All groups share one centre, and each spreads out both ways along 8 directions, with some noise.
Known rows, each followed by its group:
-1	-20	13	14	-4	-31	-18	-12	29	-20	-15	-22	-16 -> (1)
-7	11	7	19	18	3	5	-7	4	-7	-20	15	-21 -> (3)
11	0	9	13	23	11	1	-16	6	-5	-10	14	-3 -> (3)
-4	0	16	11	-13	-11	-17	-20	31	-6	6	-30	-14 -> (1)
14	-9	-1	-14	2	13	33	-19	-13	2	6	-10	-4 -> (1)
4	6	4	9	17	-1	-25	14	1	1	17	-11	-22 -> (3)
6	-3	1	2	12	-1	11	-13	-4	1	-4	10	0 -> (3)
11	-3	7	5	14	0	15	9	12	-4	-22	12	-1 -> (3)
8	-11	-5	-12	3	3	3	8	7	17	0	3	22 -> (0)
8	18	18	13	1	10	-10	-13	15	5	18	-9	-13 -> (1)
3	10	-1	-2	-31	18	36	17	21	-12	-54	11	38 -> (3)
16	14	8	16	-4	28	2	-8	6	-14	-24	-16	-13 -> (1)
-12	-1	0	-3	-6	-18	1	13	2	13	-1	11	14 -> (2)
6	-27	-19	-11	35	23	44	-39	7	-39	-12	21	-10 -> (2)
16	4	-4	6	5	18	1	-2	-5	-15	-12	2	3 -> (2)
-26	-23	-20	-17	-4	-23	27	10	-6	-11	-33	11	1 -> (1)
2	9	-11	7	-4	16	1	13	9	-5	-24	-3	11 -> (2)
-45	23	-4	13	-6	-17	8	-9	-13	0	-15	22	-19 -> (3)
29	-3	1	5	33	8	-20	24	-2	-8	7	-18	-32 -> (2)
28	-33	15	-5	15	-16	28	-13	-12	-16	-23	7	-16 -> (1)
-13	0	2	1	-5	-5	-8	-1	19	22	6	7	22 -> (0)
12	-18	-20	1	15	6	8	-26	-19	-24	-8	10	9 -> (2)
-4	4	7	17	26	-14	1	-5	-24	-5	-14	18	-38 -> (2)
0	10	-7	10	-1	10	-2	5	2	-7	-21	3	2 -> (2)
-14	13	2	9	9	-10	-1	5	6	-5	-1	5	-23 -> (0)
-5	28	19	4	-15	16	-2	-5	18	9	22	-6	-9 -> (1)
24	15	11	10	-6	33	6	-6	-19	-17	-19	8	-1 -> (2)
5	3	1	1	0	-2	9	1	-2	-15	-2	3	-7 -> (0)
5	-27	-17	-23	1	-9	31	21	-12	-8	-32	19	27 -> (1)
9	-4	-2	5	5	-4	2	9	1	-14	-13	5	-4 -> (0)
9	-7	10	2	32	22	16	13	-23	23	-42	30	-13 -> (0)
-11	6	-20	4	-6	0	3	5	-11	-6	-15	-3	4 -> (3)
-15	10	-9	32	21	-14	-17	-6	9	-11	-27	3	-14 -> (1)
-13	29	9	16	-2	18	0	-10	11	9	-6	5	-7 -> (0)
-27	7	-29	8	-9	3	-1	-12	22	14	-3	-6	37 -> (0)
10	-13	-16	2	24	1	15	-2	7	-7	-9	-3	0 -> (2)
18	10	11	-4	-4	11	10	-4	6	-8	22	-6	-1 -> (0)
-21	-1	-9	-1	-4	-6	5	2	3	2	-9	18	11 -> (3)
-4	-8	-7	1	11	-11	9	-4	-3	2	-6	7	3 -> (0)
-4	-7	-26	12	14	12	-6	0	8	-12	-36	7	17 -> (3)

New rows. What belongs after each?
8	-5	-2	10	25	4	2	-6	-6	9	-13	4	-4 -> (0)
-7	-9	-8	-4	2	-17	20	8	-16	6	-15	20	12 -> (2)
-19	11	20	-11	-19	-15	17	18	5	-16	-10	29	-10 -> (0)
-17	-1	-14	0	5	-1	-19	-5	6	7	16	7	15 -> (3)
-6	-14	-6	1	29	3	6	-10	2	-3	-13	32	6 -> (3)
25	5	-5	27	25	17	-13	-11	-5	-19	-14	-29	-34 -> (1)
4	-5	-3	7	1	-6	9	0	15	-3	-13	-4	15 -> (3)
28	-13	-4	-4	-10	7	50	-13	6	-6	-34	4	45 -> (3)
2	6	8	9	1	2	7	5	16	-1	-13	4	1 -> (3)
23	17	11	23	-3	5	-25	6	5	12	7	-22	9 -> (2)
-8	3	-19	8	9	8	-5	2	-9	-9	-20	8	-3 -> (3)
31	2	-5	30	6	-12	24	0	3	-14	-42	-32	-13 -> (3)
14	6	7	8	2	-6	-26	11	-20	2	6	-2	-3 -> (2)
55	-19	27	-2	23	-3	30	-13	14	8	15	0	7 -> (3)
14	0	11	4	4	-15	5	-2	-2	-26	12	1	-16 -> (0)
23	0	33	31	10	-9	-36	-14	28	-16	-2	-23	-27 -> (1)
16	1	-10	2	8	10	23	-13	-36	-3	-9	-3	-5 -> (3)
7	6	4	17	24	10	5	-18	-12	-7	-11	15	-21 -> (3)
13	-20	-16	-1	2	1	23	-1	-12	-12	-34	17	29 -> (0)
15	-12	-8	4	5	-1	-8	-13	-25	-16	4	5	8 -> (2)
-4	11	-1	19	-13	5	-12	-10	-13	-11	-19	6	12 -> (2)
29	-13	9	-9	9	10	18	1	7	3	1	6	20 -> (3)
22	-19	-7	-8	7	-11	9	-1	-2	-7	6	1	19 -> (0)
7	-5	-3	1	6	4	-3	2	11	1	0	2	16 -> (3)
-4	17	-11	12	10	9	-13	12	8	6	3	8	9 -> (1)
27	1	1	-6	24	33	16	30	5	-14	-24	-1	-25 -> (2)
3	-36	2	-12	13	-26	23	5	-10	-11	-24	18	-5 -> (1)
-16	10	12	0	-9	-21	8	8	21	26	10	9	14 -> (2)
28	9	21	11	5	8	16	-12	12	0	-5	-2	-1 -> (3)
19	-1	-6	-8	0	23	32	-19	-13	-2	-3	-14	-2 -> (1)
-7	-20	-14	-18	14	-9	49	-1	11	7	-20	20	16 -> (2)
-1	3	-4	11	0	0	18	-13	-2	2	-22	7	15 -> (2)
4	-1	-13	11	2	11	-3	-14	20	-4	-5	-10	23 -> (2)
-25	47	-15	17	-28	34	-19	3	34	12	6	-2	44 -> (1)
21	-23	-24	-16	-8	-14	34	-18	-5	-24	14	-8	36 -> (0)
-44	21	-4	25	9	-3	-10	-10	16	17	-18	12	-11 -> (0)
19	-1	1	12	21	1	-5	13	11	-9	-12	-10	-19 -> (3)
26	-8	-11	6	13	11	-6	-5	-9	-13	-3	-6	6 -> (2)
-5	1	-20	-11	-20	5	28	3	4	-11	-9	6	30 -> (0)
1	-13	0	-9	18	-21	18	7	22	22	15	1	8 -> (2)
7	-9	-14	-3	8	-3	10	15	10	8	-11	-4	13 -> (2)
-4	-12	-18	8	22	2	-8	-24	-2	-29	0	6	-6 -> (2)
-21	7	8	-6	15	-5	23	19	21	6	-17	21	-23 -> (2)
-10	-4	-13	7	-4	12	3	0	11	19	-40	13	41 -> (0)
19	-15	7	-9	4	8	22	-2	-4	19	-12	24	33 -> (0)
-1	22	9	21	-3	8	-16	1	-14	-6	-16	7	-7 -> (2)
-7	10	-3	4	-14	19	-26	-6	40	-13	16	-9	15 -> (2)
-9	-6	1	-22	10	5	57	1	38	14	-11	20	10 -> (2)
-4	-10	-9	-13	17	6	21	7	15	-9	-10	11	-2 -> (2)
-8	-6	-24	-6	7	21	1	-2	-12	-4	-14	23	23 -> (3)
-8	1	-13	12	2	-16	-3	-5	13	6	-6	-5	18 -> (2)
14	-2	-5	3	15	8	4	3	-5	-7	-8	-10	-18 -> (1)
-13	0	-34	-18	-38	-1	-11	19	-8	8	16	-20	47 -> (3)
-6	5	10	0	0	1	-4	-4	5	-6	7	11	2 -> (2)
3	-16	0	8	1	-11	-12	-2	17	-22	-29	-27	-18 -> (1)
11	-2	4	-7	-4	12	10	6	10	1	-5	12	20 -> (3)
40	1	30	7	23	5	17	-6	6	0	0	0	-18 -> (3)
45	-22	8	-19	12	23	18	8	0	-1	-1	7	26 -> (3)
-14	2	-5	21	15	-21	-14	-5	11	0	-10	11	-1 -> (1)
7	-19	1	-4	10	-20	15	-4	-2	-4	-10	9	-2 -> (1)
